The rows of a group lie close to one hidden flat surface of 9 dimensions, which may be shifted away from zero. Surfaces can cross.
(in the rows, 128 means zero)
Some rows, each with its group after it:
[144 136 120 132 149 133 156 143 130 124 109 127 145 169] : K11
[127 119  96  80 145 141 128 131 101 156 135 137 126  97] : K2
[125 140 147  85  96 101 114 135 148 136 164 170 104 123] : K810
[123 172 136  94 183 103 200 112  96 104 192  98 106  95] : K722
[145 153 127 142 106 139 127 144  92  98 148 146 125 148] : K11
[147 111 152 101 158 110 116 107 139 155 119  97 162 148] : K2
[124 144 107 135 138 117 142 112 134  86  98 107 109 140] : K810
[108 140 163 171  64 148 107 150  96  96 167 168 130 130] : K2
[158 111 149 136 128 145 111 126 182 142 159 106 106 142] : K722
[158 126 182 130  95 119  81 114 166 113 120 103 128 189] : K2
[ 91 160 134 151 180  63 157 125 163  95 107 128 100 187] : K193
[185 106 115 129 127 132 144 128 123 149 101 107 116  57] : K692
[110 150 180  74 103 128 149 150 110 111 177 118  92  72] : K722
[118 142 164 107 122 158  84 172 104 139 131 112 119 186] : K11
[118 150  98 128 138  99 137 121 116 131 130  99  87  80] : K193
[140 144  90 139 169 146 159 136 101 107 154 127  91 117] : K2
[128 112 161 146 150 107 128 126 135 152 165 125  93  77] : K722
[123 131  96 140 170  71 103 161 153 183  86 132 102 150] : K193
[ 98 168 174 117 152  67 150  93 109  77 183 157 152 187] : K810
[120 110 164  92 167 117 150 112 123 165 170 138 183 131] : K692
[125 105 177 117 113 161 122 137 141 140 151 149 148 139] : K722
[ 98 143 142 112 128 132 128 158 190 131 141 128  89 201] : K193
[108 116 128 135 162 116 153 194 187 186  93 154 132 174] : K692
[134 163  56 129  85 140 162 136 109  94  76 105  98  95] : K2
[155 135  99 118  93 154 182 159 181 200 143  92 120 110] : K193
[118  75 135 161 125 137  75  93 211 162 119  96 102 120] : K722
[112 125 111 151 102 178 109 126 102 131 139 110 133 120] : K810
[ 80 135 112 104 112 110 139 116 134 149 106 135 166 132] : K692
[ 89 148  82  68 162 102 136 170 117 156  89 169 135 174] : K722
[108 140 146 128 136  88 130 134 159 114 157 171 103 149] : K193
[161 151 148 149 132 114 186 130 144  97  74  79 150 176] : K2
[171 109 132  90 113 166 129  97  73 141 144  75 147  55] : K193
[ 95 138 125 125 128  87  86 127 136 120 137 149  95 131] : K193
[129 132 118 165 105 102  92 140 129 120 120 183 125 152] : K11
[134 146 170 154 132  97 117 112 119  87 138 105 135 154] : K2
[111 133 107 179 169 109 145 126 117 148 110 118 146 138] : K810
[124 129 143 143 147 128 127 105  78 110 136 117 142 100] : K810
[124 127  91 127 148 158 109 109 112 117  69  65 134 139] : K193
[142 108 133  94 102 172 120 167 145 162 142 135 105 114] : K810
[151 129  88 137 142  96  84 157 138 114  84 164  71 157] : K11
[128 109 118  78  96 158 118 158 165 177 122 148 139 135] : K692
[151 104 143  97 162 144 120 118 114 129 140 138 144 137] : K692
[122 152 128 114 126 117 156 103 148  73 130 141 126 187] : K810
[156 112 154  85 115 148  99 100 110 103 142 108 120 110] : K193
[148 116 125  77 117 148 185 163 121 153  83 108 108  38] : K692
[110 129 130 159 155 136 123 140 108 135 130 126 136 149] : K810
[142 102 127  91 170 120  99 168 170 174  85 152 120 167] : K692
[122 103 201 147  86 168 114 155 139 113 105 131 141 146] : K722
[ 94 163  99 146 140  94 132 103 180 118 154 110 100 178] : K692
[136 127 126 176 191  85 123 128 165 118  71  83  99 165] : K722
[ 99 119 153 101 121 138  87 167  72 118 115 168 126 108] : K692
[114 151 113 121 122 117 133 110  97 105 140 105 126 113] : K810
[134 124 122 186 182  87 170 104 151 132  89  69 100  78] : K722
[109 106 110 140 110 130 120 122 140 167 116 144 160 114] : K2
[ 74 153 108 183 125 169 152 128 125 166 180 114 182 180] : K810
[125 137 114 182  77 118  76 105 110  80 143 149 110 127] : K11
[140 110 136  78 140 132 144 120 161 138 169 139  88  89] : K11
[130 142 116 121 119 142  84 162 130 129 104 123  99 173] : K11
[151 136 114  91  54 129  86  95 123 125 145  89  75  51] : K193
[ 67 157  95  41  80 122  88 164  93 215 121 113 156 127] : K11
[138  97 185 159 208 128 164 117 139 133 136 112 171 160] : K722
[ 88 155 106 220 163 109 182 136 115  91 125 133 116 113] : K2
[134 154 119 100 179  95 128 152  60 109 133 178 143 157] : K11
[130 129 101 147 102 128 136 127 137 149 120 161 160 148] : K11
[113 141 106 121 101 166 167 107 146 108 152 127 145 147] : K692
[106 156 117 173 135 100 134 135  94  96  95 124 121 127] : K2

New rows, each followed by its group:
[105 129  68  56 142 114  60  79  67  92  41 113 143 144] : K692
[ 92 128 136 179 135 111 134 162  98 130  91 159 148 111] : K692
[118 141 186 102 157  65 121 149 144 130 165 186 116 158] : K810
[ 65 128 135 132 121 100 161 172 131 184  76 151 161  88] : K692
[154 137 117 160 115 163 142 137 155  84 106  79  86 154] : K11
[146 143 162  96 160 109  80 146  86  93 123 115  95 163] : K2
[163  96 161  94 140  92  71 153  94 176 108 181 158 105] : K810
[148 105  80  93 155 129 123  83 145 149  99 118 190 167] : K692
[ 85 140 111 158 163  98 198 119 161 166  98 115 179 150] : K692
[ 67 135 158  95 107 143 139 117 114 106 135 128 150 131] : K722
[ 86 152 151 146 131  69 147 127 181 165 180 120 103 108] : K692
[186  75 124 163 167 181 152  79 172 106 165 160 170 174] : K11
[106 101  79 152 147 131 122  53 191 160 148  88 128 114] : K722
[199  88 165  15 126 126 143 135 119 138  99 173 173 112] : K810
[ 95 146 113  63 153  93 125 200 127 146  56 144  97 164] : K722
[ 34 139 162  47  82 158 151 111 137 100 107  83 140 101] : K722
[ 94 155  93  83 125  83  77 104  78 131 139 125 105  91] : K11
[171 136 146 184 138 111 120 140 102 130 168 151 125 116] : K722
[105 164  91 112  92  77 125 121 154 163 130 179 182 197] : K810
[107 109 104 151 141 126  96 119 158 145 108 137 150 175] : K722
[141 107 113 161 134 133 127 158 117 144  87 156 145 116] : K692
[ 71 159 122 179 163  79  88 112  90 140 132 147 187 202] : K810
[101 171 141 102  92 122 135 149  78  76 119 141 138 167] : K722
[ 51 153 149 122 106  84 130 169 144 165 130 142 111  90] : K692
[105 135 139  59 160 115 114 119  52  90  79 105 101  72] : K692
[131 130  85 149 115 149 130 113 122 105 105 130 131 142] : K692
[115 137 138 123 160 117 117 126 110 102 120 128 130 167] : K810
[175 116 118  56 106 126 137 106 106 123  86 154 192 139] : K810
[160 145 150 141 174 104 224 176 123 156 111 106  99  52] : K722
[141 142 161 121 106 117 113 187 130 118  65 130  98 152] : K722
[ 85  99 151 189 140 102  61 105 133 131  92 132 149 138] : K722
[171 168 161 189 109 144 238 126 186  78 152  66 104 143] : K2
[162 123 108 152 172 139 136 100 152 104 161 124 125 200] : K692
[ 94 138 155 130 125 186 139 113 128  69 188 127 128 198] : K810
[154 157  70 126 153 125 192 115 121 102 112 130 133 129] : K11
[143 127 120 114 138  99 113 141 129 145  94 136 127 127] : K810
[ 90 153  99 128 117 119 127 132 140 134 132 135 137 182] : K810
[149 133 131 119 114 135 125 104  96  92 120 129 122  92] : K810
[ 83 162  66 150 121 128 114 191  65  93  88 178  66 106] : K2
[125 123 102 105 131 142  92 141 129  94  76  95  61 133] : K810
[120 115  84 115  84 152 116 153 117 135  62 151 133 106] : K692
[162 171 110 116 116 129 174 128 121 106 184 122  94 130] : K722
[145 135 136 135 160 119 144 151 125 139 121 136 126 149] : K722
[ 95 148 112 101 124 154 136 136 105  93 114 131 111 136] : K692
[129 152 115 118  50 151 118 201 147 156  96 125 102 141] : K11
[156 148 165  92 117  92  61 149 138  98 129  89  35 135] : K2
[107 121 136  78 110 172 157 174 131 142 123 151 142 139] : K692
[132 127 155  94 181 112 115 115 137 137 156 119 108 158] : K692
[129 138 109 109 147 170 140 159 151 173  89  18 109 140] : K193
[100  87 130 181 100 144  54  78 159 137 144 136 160 147] : K722
[139 137 136 123 117 116 127 139 163 167 146 112 118 143] : K193
[142 138 151 127 105 121 121 120 133 121 118 107 145 142] : K2
[ 99 123 114 199 105 128  99 108 137 135 169 162 117 112] : K2
[134 124 118 119 121 140 111 114 124 135 168 132 107 104] : K2
[141 115 140 112 113 168 110  98  79  96 135 149 185 159] : K810
[168 106 147 116 136 120 168 152 134 198 183 189 162  74] : K193
[143 136  91 131 109 131 149 142 154 130 103 139 116 127] : K11
[115 139 137 168 119 109 115 133 142 115 145 127  97 119] : K2
[114  98 139 141 129 118 123 136 112 168 122 172 195 114] : K692
[150  90 137 162 158 136 128 134 132 127 113 166 157 158] : K810
[118 115 121 148 142  95  41  83 114 122 155 135 111 132] : K2
[178 126 162 139 131 105 121  87 114 128 140  88 165 132] : K193
[102 158 146 128 186 115 176 145 113  82 124 104  81 120] : K692
[146 126 105 135 171 106 143 167 150 154  69 130 120 164] : K722
[174 125  34 115 156 153 132 100 186 136 173  92  39 106] : K2
[161 108  91 148 142 131  80  99 169 128 149 143 138 204] : K692
[ 85 148 116 103 115  81 138 132 101 187 142 158 178  80] : K11
[171 145 105 116 101 125 180 145 174 190 137  82 111  81] : K193
[ 82 142 119 183  95 191  89 100  95  77 175 115 139 165] : K810
[ 96 137 153  73 131 133  86 163 118 168 151 140 139 167] : K810
[110 135 206 120 118 128 137 142 105  97 145 105 107  92] : K722
[150 128  86 116 129 162 160  74 153 103 154 104 147 165] : K692
[121  81 136 171 193 193 105 157  81 169 105 105 162 151] : K810
[137 148 160 123  74 139 149 133 123  98 135  99 101  93] : K722
[156 117  94 178 183 139  90 124 172 121 147 154 100 218] : K2
[173 108  82  92 120 160 151 162 200 195 138 140  99 137] : K722
[123 136  97 142  65 195 150 133 163 138 170 124 116 117] : K810
[116 130 127  76 141 157 149 114 119 144 160  88 136 117] : K11
[129 134  45 146 115 122 109  98 156 143 130 128 116 133] : K722
[170 124 182 107 133 126 168 141 188 151 159 107 144 168] : K193
[173  99  90 131  94 129  91  98 102 151 115 166 173  88] : K193
[107 131 141 128 121 134  67 129 104 111 150 137  97 135] : K810
[ 63 163  93 198 138 141 148 128 129 147 164 102 139 170] : K810
[123 149 125 150 112 135 114 130  87 100 127 121 133 154] : K11
[ 95 147 151 117  95 137 152 123  94  92 133 123 142 103] : K722
[138 122 139  79  92 156 123 106  65  95 154 121 113  38] : K692
[142 117  90 102 149 124  85  91 173 131 146 118 126 196] : K692
[108 123  91 142 163 123 120  72 115 126 122 115 180 159] : K11
[ 88 108 126 131 190 166 105 146  85 174 126 108 164 158] : K193
[122 122 175 145 158 103 106 115 124 126 160 115 100 115] : K722
[110 135 117 207 153  84  99 120 120 105 116 123  82 111] : K810
[152 103 113 169 133 123 123 142 123 153  87 155 158 106] : K692
[148 143 112 135 166 100 178 136 149 151 104  70 121 129] : K193
